The rows come from 4 hidden closed curves, with some noise, and rows from the same curve form a group. Each curve winds through 8 dimensions. The rows are also pushed far along 4 directions, which tell nothing about the answers.
In the rows, zero is written as 128.
Known rows, each followed by its group:
[167 137 137 142 109 132 128 129 147  87 110 105 131  94 133 126  63 113
 107 114]
k145
[146 149 117 147 134 155 136 160 152 183 141 126 126 175  98 134 140 144
 153 193]
k559
[154  57 153 144 119 156 123 198  74 164 170 168 139 188 143 159 169 109
  98 199]
k211
[ 93 149 119  91 163 124 158  66 176 144  99 121  73 101 127  95 116 163
 148 111]
k559
[162 132 102 171 137  91 125 165 123 150 167 161 172  80 133 113 133 124
 132  48]
k211
[124 103 103 134 147 126 107 158  91 194 174 158 160 134 125 124 183 152
 119 110]
k408
[125 222  96 163 175  80 148 146 186 167 138 129 107 119 129 120 152  97
 141  96]
k559
[ 94 150 160 107 130 111 147 107 155 110  95 127 129  77 137  96 110 124
 174 104]
k408
[ 91 197 123 101 134 135 138 128 144 135  72 134  62 168 163 148 142 147
 143 229]
k559
[105 128 172  80  99 148 136 121  73 119  92 150  94 156 151 149 119 137
 113 191]
k145
[156 113 149 153 112 171  90 152  67 153 157 135 160 110 142 123 143 109
 126  73]
k408
[116 138 133 110 134 103 153 111 140 113 140 123 106  96 120 100  78 106
 119 126]
k211
[110 192 129 168 169 109 130 157 168 171 134 160 104 109 111  88 184 130
 146 151]
k145
[118 122 139 161 131 138 127 148 144 169 162 146 100 141 135 108 165 123
 166 158]
k211
[126 143 126 141 136 174 137 152 139 175 121 144  79 202 157 154 156 126
 168 236]
k559
[102  80 133 145 182 112 151 135 146 178 169 174 127 114 112  76 186 123
 126 146]
k211
[143 116  95 178 147 116 142 136 128 132 177 138 157  99  92  91 136 115
  98 104]
k211
[112 166 104 145 170  99 146 119 205 185 136 111 135 145 101 105 143  93
 134 141]
k408
[127  84 141  96 141 120 123 124 115 161 124 141 189  70 139  92  97 126
 118  74]
k408
[138 101 164  90  92 137 131 148 105 111 111 108 128 138 158 157  73 113
 108 159]
k408
[112 131 124 126 113 157 134 125 122 126 110 128 134 145 125 126 120 140
 156 201]
k559
[171  86 108 144 126 134 142 125 105 125 172  98 162  97 116 122  95 121
  96  30]
k559
[148 112  96 146 113 138  87 106 101  95 154 104 169  64 112 102  99 146
 113  43]
k211
[109  64 192  83  89 141 120 109  69  83 117 138 125  96 160 126 111 136
 141  92]
k408
[ 62 117 149  76 167 107 147  80 165 133  84 138 109  78 140  74 135 150
 149 126]
k559
[115  62 172  73  93 148 104  79  76  78 130 115 125  69 135  95  60 138
 114  86]
k211
[137  97 157  80  81 153 139 139  85 107  81 152 110 142 161 156  79 164
 118 212]
k145
[ 81  68 197  72 126 104 102 108  83 149 144 157 122  77 159  87 152 115
 116  62]
k145
[ 97 170  84 138 144 114 119 126 159 187 149 133 116 138 124 108 162 154
 160 145]
k145
[162 130 119 135  83 152 129  90 111  72  90 120 138 174 119 172  69 105
  99 176]
k408
[115  85 172  76 132 126 143 104 141 119 113 106 106 116 130 116 102 122
 110 119]
k559
[103  93 184  69 101 124 154 123  95 122 121 147 116 120 129 119  95 132
 141 155]
k559
[126 136 140 118 128 124 109 137  99 174 150 138 150  95 119 113 152 148
 129  45]
k559
[114 113 146 106 127 147 119 122 126 174 126 128 132 182 125 136 142 109
 129 176]
k408
[111 167 128 121 119  94 157  85 193  92 106 111  93 102 129 108  60 112
 160 143]
k211
[126 161  89 147 135 135 140 132 137 154 126 116 111 192 136 153 143 112
 115 199]
k145
[115 126 159 147 160 101 109 145 140 172 168 147 122  80 137  83 171 105
 131  45]
k145
[114  79 140  86 121 100 149 117 107 102 132 118 174  72 118 106  89 133
 111  80]
k559
[119 113 124 147 149 119 136 153  94 153 146 148 155 132 137 132 210 128
 113  74]
k211
[ 88 132 114 115 159  82 144 138 125 205 159 178 114 119 145 105 188 151
 140 102]
k145
[137 128 141 119  97 148 138 140 102 100 139 115  98 157 124 140  81 108
 103 210]
k211
[ 80 110 158 100 169  93 153  74 180 137 130 133  89 102 125  82 134 101
 157  97]
k211
[114 160 111 144 113 141 111 121 132 108 130  81 143 124 112 126 127 132
 145 118]
k408
[156 106 143 138 110 148 122 124  87 114 111 161 161 114 139 133 106 118
 124 115]
k408
[122 201  66 161 141 103 123 150 132 147 157 127 140 112 103 118 154 151
 135 112]
k211
[110 159 121 132 188  91 143 130 162 172 130 178 105  98 144  97 164 126
 158  97]
k408
[145 166 140 138 130  79 126 132 130 113 128 141 147  51 134 101  87  95
 101  50]
k145
[161 165  94 172 100 118 130 149  94 109 142 127 188  94 124 131  98 111
 117  83]
k559
[ 97  56 166  75 143 117 143 134 112 163 153 137 148 109 118 100 146 145
 141 108]
k559
[ 66 105 117 115 193  81 150 110 155 202 157 185 118  95 115  59 207 163
 152 105]
k408
[125 190 101 131 131  99 130 139 165 124 135  79 126 120 125 134 105 109
 130 110]
k408
[135 143 125 106  93 116 120 128 141  82  89 104 131  94 133 127  49 147
 108 173]
k145
[167 158  69 189 109 143 148 180 104  99 142  92 178 160 108 164 123 113
  76 178]
k211
[174  77  96 178 115 144 106 143  95 151 171 133 199  85 129 111 126 140
 112  48]
k145
[129 166 104  99 102 116 142 122 124 103 102 105 146 119 126 145  62 142
 132 143]
k559
[144 138 145 152 121 145 115 140 118 151 129 134 161 132 130 130 132  92
 144 102]
k408
[136 197  88 187 160 105 124 184 172 175 157 128 115 167 129 135 171  88
 106 174]
k145
[126 101 161 104 113 126 138 158 113 140 120 173 106 137 160 137 118 147
 142 194]
k211
[ 82 152 128  79 143  73 131 109 128 148 131 130 110 105 149 120 131 126
 127  82]
k145
[132 128 154 118 120 104 142 146 126 109 111 150 110 108 151 127  99 111
  90 159]
k145

New rows. What belongs after each?
[ 92 111 173  93 137 138 133 141 146 133  97 128 103 165 153 137 139 105
 141 220]
k559
[126 167  88 111 122 108 136  86 145  81 115  54 136  91 105 126  69 139
  94  67]
k559
[144  98 106 172 124 138 137 150  92 124 176 114 158 126 135 129 144 101
 108  92]
k559
[ 77  91 156  82 118  99 151  70 130 103 102 152 119 120 122 112 131 145
 150 128]
k408
[118 154 121 133 101 139 150 120 109  72  94 111 108 132 144 141 101 124
  96 192]
k559
[143 131 152 130  95 135 131 116 102 103 108 129 145  93 126 119  83 117
 114 105]
k559
[134 131 116 155 107 149 145 180  66 126 156 115 155 138 131 141 145 120
  96 153]
k211
[126  98 104 117 132 120 155 108 114 113 128 132 162  71 122  98 101 159
 111  88]
k559
[ 96 154 118 106 143  88 161 119 148 123  99 138 123 141 127 141 150 136
 131 144]
k211
[162 166  93 189 142 137 116 176 111 155 161 151 127 150 133 143 168 121
 120 130]
k408
[117 127 120 106 122  92 152 113 119  99 105 132 158 113 129 137 116 132
 118 100]
k211
[145 103 115 121 110 142 105 135 117 159 139 122 154 137 150 141 106 134
 135 124]
k145
[159 192 109 131 104 104 142 116 139  77  99  92 131 105 139 151  43  93
 103  95]
k559
[138  98 137  99 114 152  91 115  99 125 120 101 168 108 152 136  97 122
 136  72]
k559
[123  62 163 121 139 164 100 135 100 194 160 140 153 118 116 100 183 150
 136  86]
k559
[111 135 147 140 168 145 133 149 161 185 135 137  94 136 143 103 167 107
 148 169]
k408
[133 120  93 144 109 141 106 130 110 160 154 123 156 127 130 122 133 151
 132 123]
k145
[131 194  96 123 130  85 170 100 159  90 103  97 101  88 108 122  71 137
  90  99]
k559
[118  31 174  88 136 139 119 120 107 179 137 142 173 124 140 110 132 107
 115 107]
k408
[165 105 142 158 106 145 126 124 103  76 120 136 145 112 144 140 108 105
 121  98]
k408
[ 75 108 190  70 126 146 133 118 123 121  90 127  72 166 165 136 140 113
 141 216]
k559
[148  95  99 160 158 115 110 135 121 144 168 139 166 114 126 121 166 117
 111  55]
k408
[152  66 145 118 127 105 138 141  98 119 152 150 172  95 138 124  96  99
  91  75]
k211
[114 158 111  99 133  71 146 101 149  98  90 130 151  61 134 102  65 123
 103 101]
k145
[ 80 131 167  85 132 133 153 137 127 160 121 152  75 174 140 130 150 126
 176 218]
k559
[150 151 113 157  93 157 146 118 130  73 106  93 136 144 126 142  66  96
 125 186]
k559
[133 160 120 143 155 105 141 154 150 156 129 137 122 126 149 133 139  99
 132 115]
k559
[ 97 179 106 129 149 133 132 128 145 160 131 109  88 166 120 137 179 139
 145 151]
k145
[150 177 111 120 102 127 139 115 144  85  66 107 144 109 130 143  44 133
 113 165]
k559
[182 163 117 194 105 133  98 155 117 112 166  99 153  98 118 128 110  90
  93  57]
k145
[138  75 175 113 109 139 130 169  92 149 138 146 144 137 155 140 126 111
 115 145]
k408
[113  78 175  73  92 133 136 125  68 103  96 159 154 102 165 131  83 136
 133 145]
k559
[156  93 106 162 137 154  97 150  93 140 160 102 163 122 155 137 160 113
  90  61]
k559
[106 108 160  87 114 158 127 124  97 112  84 150 120 109 155 116 105 159
 148 190]
k408
[124  45 189  80  83 137 129  97  96  90 116 139 131  85 159 114  61 127
 142 115]
k211
[ 92  78 165 117 121 172 102 138  92 153 137 131 144 139 135 111 187 143
 157 148]
k408
[122 187  87 193 184 122 120 139 168 167 179 121  89 145  97 106 206 115
 125 114]
k211
[118 107 135 124 114 118 106 143  91 133 144 139 153  76 132 104 142 162
 114  88]
k145
[162 188  69 181 136 132 135 115 155 134 135 107 145 113 131 129 100 111
 148  82]
k559
[177 167  69 211 138 150 138 173 157 145 159  87 142 163  90 145 145 122
  86 162]
k559
[104 174 111 122 164 109 148 114 172 126  94 139 113  81 137  93 114 144
 158 138]
k408
[156  97 142 158 116 192 104 175  89 161 156 116 132 162 140 140 144 109
  99 169]
k408
[153 171 129 137  94 144 117 152  99 125 126 110 123 146 128 161 110 121
 105 133]
k559
[139 112 138 151  99 154 103 140  70 114 159  99 151 129 135 138 141 105
 100  84]
k559
[163 164  98 141 116 124 140 122 166 117 121  91 168 114  89 127  60 124
 130 113]
k559
[109 127 105 134 174 114 139 110 177 154 114 143 138 139 118 112 155 122
 142 158]
k408
[145 182 109 161 129 134 154 152 139 101 122  97  97 142 135 147 111 102
 102 166]
k211
[144  90 161 138 100 204  93 155  78 168 155 116 127 190 135 155 163 118
 138 160]
k559
[140 106 128 136 119 154 124 166  78 162 149 139 124 141 125 137 169 169
  85 139]
k559
[127 129 104 147 163  88 138 154 157 166 142 159 163 133 123 125 172 122
 140 115]
k408
[151 125  99 185 134 123 139 119 129 111 146 139 160  96 109 105 132 125
 113  91]
k408
[ 87 166 154  63 138 121 122 143 151 123  66 130  92 133 141 139 122 165
 150 219]
k145
[ 88 100 157  88 118 131 161  77 115 112 110 143 105 101 132  93 103 143
 154 138]
k559
[ 94 123 132 123 153  99 146 168 147 160 142 149 125 119 139 113 179 151
 160 149]
k408
[153  86 144 160 132 152 123 159 109 155 175 120 144 140 120 125 160 101
 101 101]
k559
[150  97 114 168 147 117 116 139 137 140 166 151 150  61 128  82 123 133
 126  71]
k211
[ 66 108 178  74 176  88 132 142 128 153 115 165 106  89 150  94 189 135
 125 111]
k145
[170 190  62 192 113 148 119 147  96 136 176  92 133 146 122 155 136 126
 109  78]
k559
[106 144  78 158 164  87 144 117 149 171 164 151 146  94  96  80 170 150
 126  90]
k408
[139  88 178 110 117 138  77 143  89 109 119 133 182  53 133 101 104 124
 110  65]
k145
[160 125 107 167 133  93 144 145 135 128 165 133 167 106 115 123 108  90
 107  76]
k211
[122  78 149 122 151 148 151 154 138 174 140 145 110 153 118 115 167 147
 119 190]
k559
[ 85 195 102  96 121  93 154 116 145 140 108 122  70 171 144 151 121 139
 128 202]
k145
[142 126 101 161 127 130 154 120 145  92 137 109 137 125 100 114  92 110
  94 168]
k211
[102 166 118 131 156  95 151 132 163 153 126 135 128 101  95  93 150 148
 127 136]
k559
[117 115 152  73 123 126 144  81 139 139 100 133 126  87 122 102  71 151
 162  93]
k559
[122  37 168 102 141 142 104 129  91 200 157 155 185 126 135 105 164 106
 120  75]
k408
[112 139 117 114 125 145 116 124 134 150 113 112 120 179 145 147 122 111
 121 200]
k145
[147  99 136 130  74 176 150 115  85  87 123 110 122 148 116 141  77 138
 107 187]
k559
[129 171  84 128 126  97 138 118 143  80 123  99 121  99 128 134  89 139
 113 108]
k408
